The rows of a group lie close to one hidden flat surface of 8 dimensions, which may be shifted away from zero. Surfaces can cross.
(in the rows, 128 means zero)
Some rows, each with its group after it:
[103 125 117 122  94 118  80  57  66  81 170 106 170]  (3)
[139 139 163  83 120 222 122  79  50 215 125 107 125]  (0)
[136  74  84 138 160 120 186 123 167 115  52 126 166]  (2)
[ 70 113  97 139 154 113 162  97  90 171 164 151 165]  (2)
[198 199 176 130 116 125 115 134 155 107 150  77 121]  (2)
[ 86 160 127 109 150 150 118  98 163 137 127 132 185]  (0)
[108 188 252 155 130  98  80 136 151 125 156 138 186]  (3)
[144 129 129 117 149 132 140 125 159 132  95 129 116]  (0)
[136  99 119 140 131 134 103 110 155  80 104  70 153]  (3)
[140 148 114 145 154 118 129 193 179 144 143 120 174]  (0)
[ 93 128 134 142  66 154 130 175 139  90 136 116 113]  (2)
[178 140 221 138 139 120 151 121 140 145  83 122 125]  (3)
[132 112 134 131 140 136 137 123 140 129 114 112 110]  (1)
[ 99 151  83  86 117 164 125  89 121 127 163 111 115]  (1)
[118 111 112  99 146 125 133 148 102 191 182 164  72]  (1)
[102  70 108 152 136  97 139 150 113 130 102 177 132]  (2)
[ 88 143 123 107 125 149  88  92  97 135 160 129  53]  (1)
[119  90 161 121 124 128 111 104 130 108 127 105  80]  (1)
[ 96 121 103 169 132 132 138 131  75 166 117 157 123]  (3)
[ 99 103  69 119 155 140 120  98 127 127  94 143  83]  (2)
[170 156 135  79 154 128 109 133 159 159 111 155 119]  (0)
[153 140 129 138 138 118 131 137 110 152 121 145 105]  (3)
[135 103 138 161 108  98 139 193 123 123 111 171 131]  (2)
[136 154 181 120 111 127 132 133 143 122 133 127 122]  (3)
[142 126 142 133 120 147 125 122 126 123 124  95 127]  (1)
[ 76 101 117 182  99 149 134 167 105 132 140 115  58]  (0)
[126 150 158 157  96 117 159 152  67 163 153 166 137]  (2)
[114 127 107  85  89 192 137 168 130 149 155 120 130]  (0)
[135 135 159 101  75 191 102  78  90 102 144  66 104]  (1)
[145 171 193 142 154 127  96 138 168 133 103 114 111]  (3)
[172 226  59 103 189 114 136  58 138 145 118 144 180]  (3)
[139 137  97  98 149 140 145 161 205 124  98 129 147]  (0)
[154 105 149 107 123 151 107 104 145 109 114  78  76]  (1)
[ 75 158 146 166 108 142 108  85 100 105 117 112 130]  (1)
[ 53 158 123 149 140 122  98 181 158 146 164 162 152]  (0)
[130 122 106 134 117 119 150 115 101 126 129 137 150]  (3)
[127 162 118 145 118 127 163 156 111 157 150 142 153]  (2)
[112 120 136 158  45 132 168 221 125  96 116 161 165]  (2)
[116 107 138 126  81 125 128 147 107 105 149 124 104]  (0)
[106  98 114 146 125 110 140 149 129 117 122 145 149]  (2)
[109 131 115 162 133 111 146 148 124 141 123 146 178]  (3)
[174 123 200  71 127  98 124  61 122 105 106 145 175]  (0)
[106 154  85  75 142 114 115  71 152 100 176 122 140]  (1)
[ 74  83 154 169 108 119 130 162 184  74 112 102 144]  (1)

New rows. What belongs after each?
[134 143 176 157  91 164 186  95  35 184 114 131  93]  (2)
[129 133 125 115 162  93  87 125 200  78 130 110  96]  (1)
[152 137 151 143  78 132 132 166 112 102 103 144 114]  (2)
[130 120 120 101  85 157 142 158 174  93 134  95 103]  (3)
[147 113  59 125 134 129  88  61  62 114 135 110  96]  (3)
[159 170 130  63  79 133 146 132 152  94 180 125 127]  (3)
[120  79 141 151 139  70  83 153 109 121 119 185 100]  (2)
[130  97 147 118 128 131 149 124 111 152 141 123 115]  (1)
[119 164 153 134 171 123 101  61 120 141 112 127 115]  (0)
[154  99  98  48 142 124 143 112 148 139 185 119 124]  (1)
[125 118 138 118 100 124 129 194 108 166 207 142 146]  (1)
[157 209 122 181 115 172 120 180  82 198 139 125 143]  (1)
[123 106 110 144 126 138 118 106 100 123 113 114 114]  (3)
[127 200  99 140 161 123 102  64 125 122 116 127 121]  (1)
[116 105 145 175 182  49 137 161 186 113 110 156 150]  (1)
[176 189 168 141  90 106 154 162 123 122 170 120 191]  (2)
[149 161 120 119 122 157 119 132 125 145 142 105 119]  (1)
[132 171 125 149 109 127 145 189 134 140 156 139 135]  (2)
[145 132 123 148 171 119 147 132 144 158  96 133 121]  (1)
[142 118 154 126 152  93 124  82 133 116 121 123 126]  (1)
[123 104  87 148 130 127 121 129  97 134 122 130 122]  (3)
[ 92 144 126 126 109 144  85 114 164  73 139  84 107]  (1)
[140 122 147 158 141 107 135 133  95 150 112 149 141]  (3)
[ 55 120  71 103 162 103 135  79 187  80 141 128 133]  (1)
[164 142 155 149  90 128 179 140  70 146 106 157 146]  (2)
[ 95 121 127 147 121 142 106 106 111 110 127 112 138]  (3)
[135 103 159 130 121  80  79 104  86  99 131 155 106]  (2)
[149 105 146 122  91  84 146 108 121  63 118 131 218]  (2)
[131 116 125 126 130 107 121 180 165 116 114 167  70]  (0)
[ 90  96 113 119  95 201 153 142 115 146 127  91  95]  (1)
[161 128 180 151 153 126 132 154 155 148  84 124 107]  (3)
[135 151 122 133  69 141  96 178  98 108 101 179  46]  (2)
[136 170 144 114 127 158 150 170 182 144 112 137  80]  (3)
[187 120 201 158 104 162 138 144  62 181 112 101 115]  (1)
[ 78 102 136 158 141 122 124 127 124 142 157 115 115]  (2)
[108  88 144 155 122 114 183 161 132 141 137 131 200]  (1)
[148 143 152 167 138 136 122 157 129 151 105 118 102]  (1)
[182 163 125 139 124 121 158 160 156 124 109 116 149]  (2)
[147 124 146 106 100 128 100  38  78  82 139  87 143]  (3)
[131 157 111 145 156 127 149  97 138 135  95 131 188]  (3)
[103 113 154 145 109 120 111 137 124 104 147 113 117]  (2)
[119 144 156  63 117 139 113 124 143 137 142 161 181]  (0)
[ 64  66 125  94  96 106 158 156 131 119 211 148 170]  (1)
[124 100 155  95 133  86 143  57  91 120 169 140 159]  (1)
[ 98 114 174 114 116 154 125 113  99 155 116 149 117]  (0)
[134 134 132  89 140 114  76 106 153 100 167 108  87]  (1)
[101 191 107  81 100 164 130 116 145 114 156 125 102]  (3)
[129 140 110 133 162 130 137  99 147 128  99 116 118]  (1)
[157 127 139 149 127 149 100 194 184 110 114  85  98]  (1)
[125 143 101  73 119 177  90  58 144  90 139  73  67]  (1)
[ 69  89 175 164 167  52 119 100 112 129 129 183  85]  (1)
[141  96 159 106 123 117 165 122 167 101  85 133 185]  (0)
[113 149 136 148  77 144 180 151  77 145 142 157 159]  (2)
[ 71 136 109 124  93 157 143 119 121 114 165 107 171]  (1)
[145 117 132 138 120 112  97 136 112 112 147 124 123]  (3)
[167 144  93 122 158  76  99 148 108 146 120 196 104]  (2)
[158  88 147  82 135 113 123 112 140 122 161 113 104]  (1)
[117  79  74 133 175 100 157 108 153 120  85 139 165]  (2)
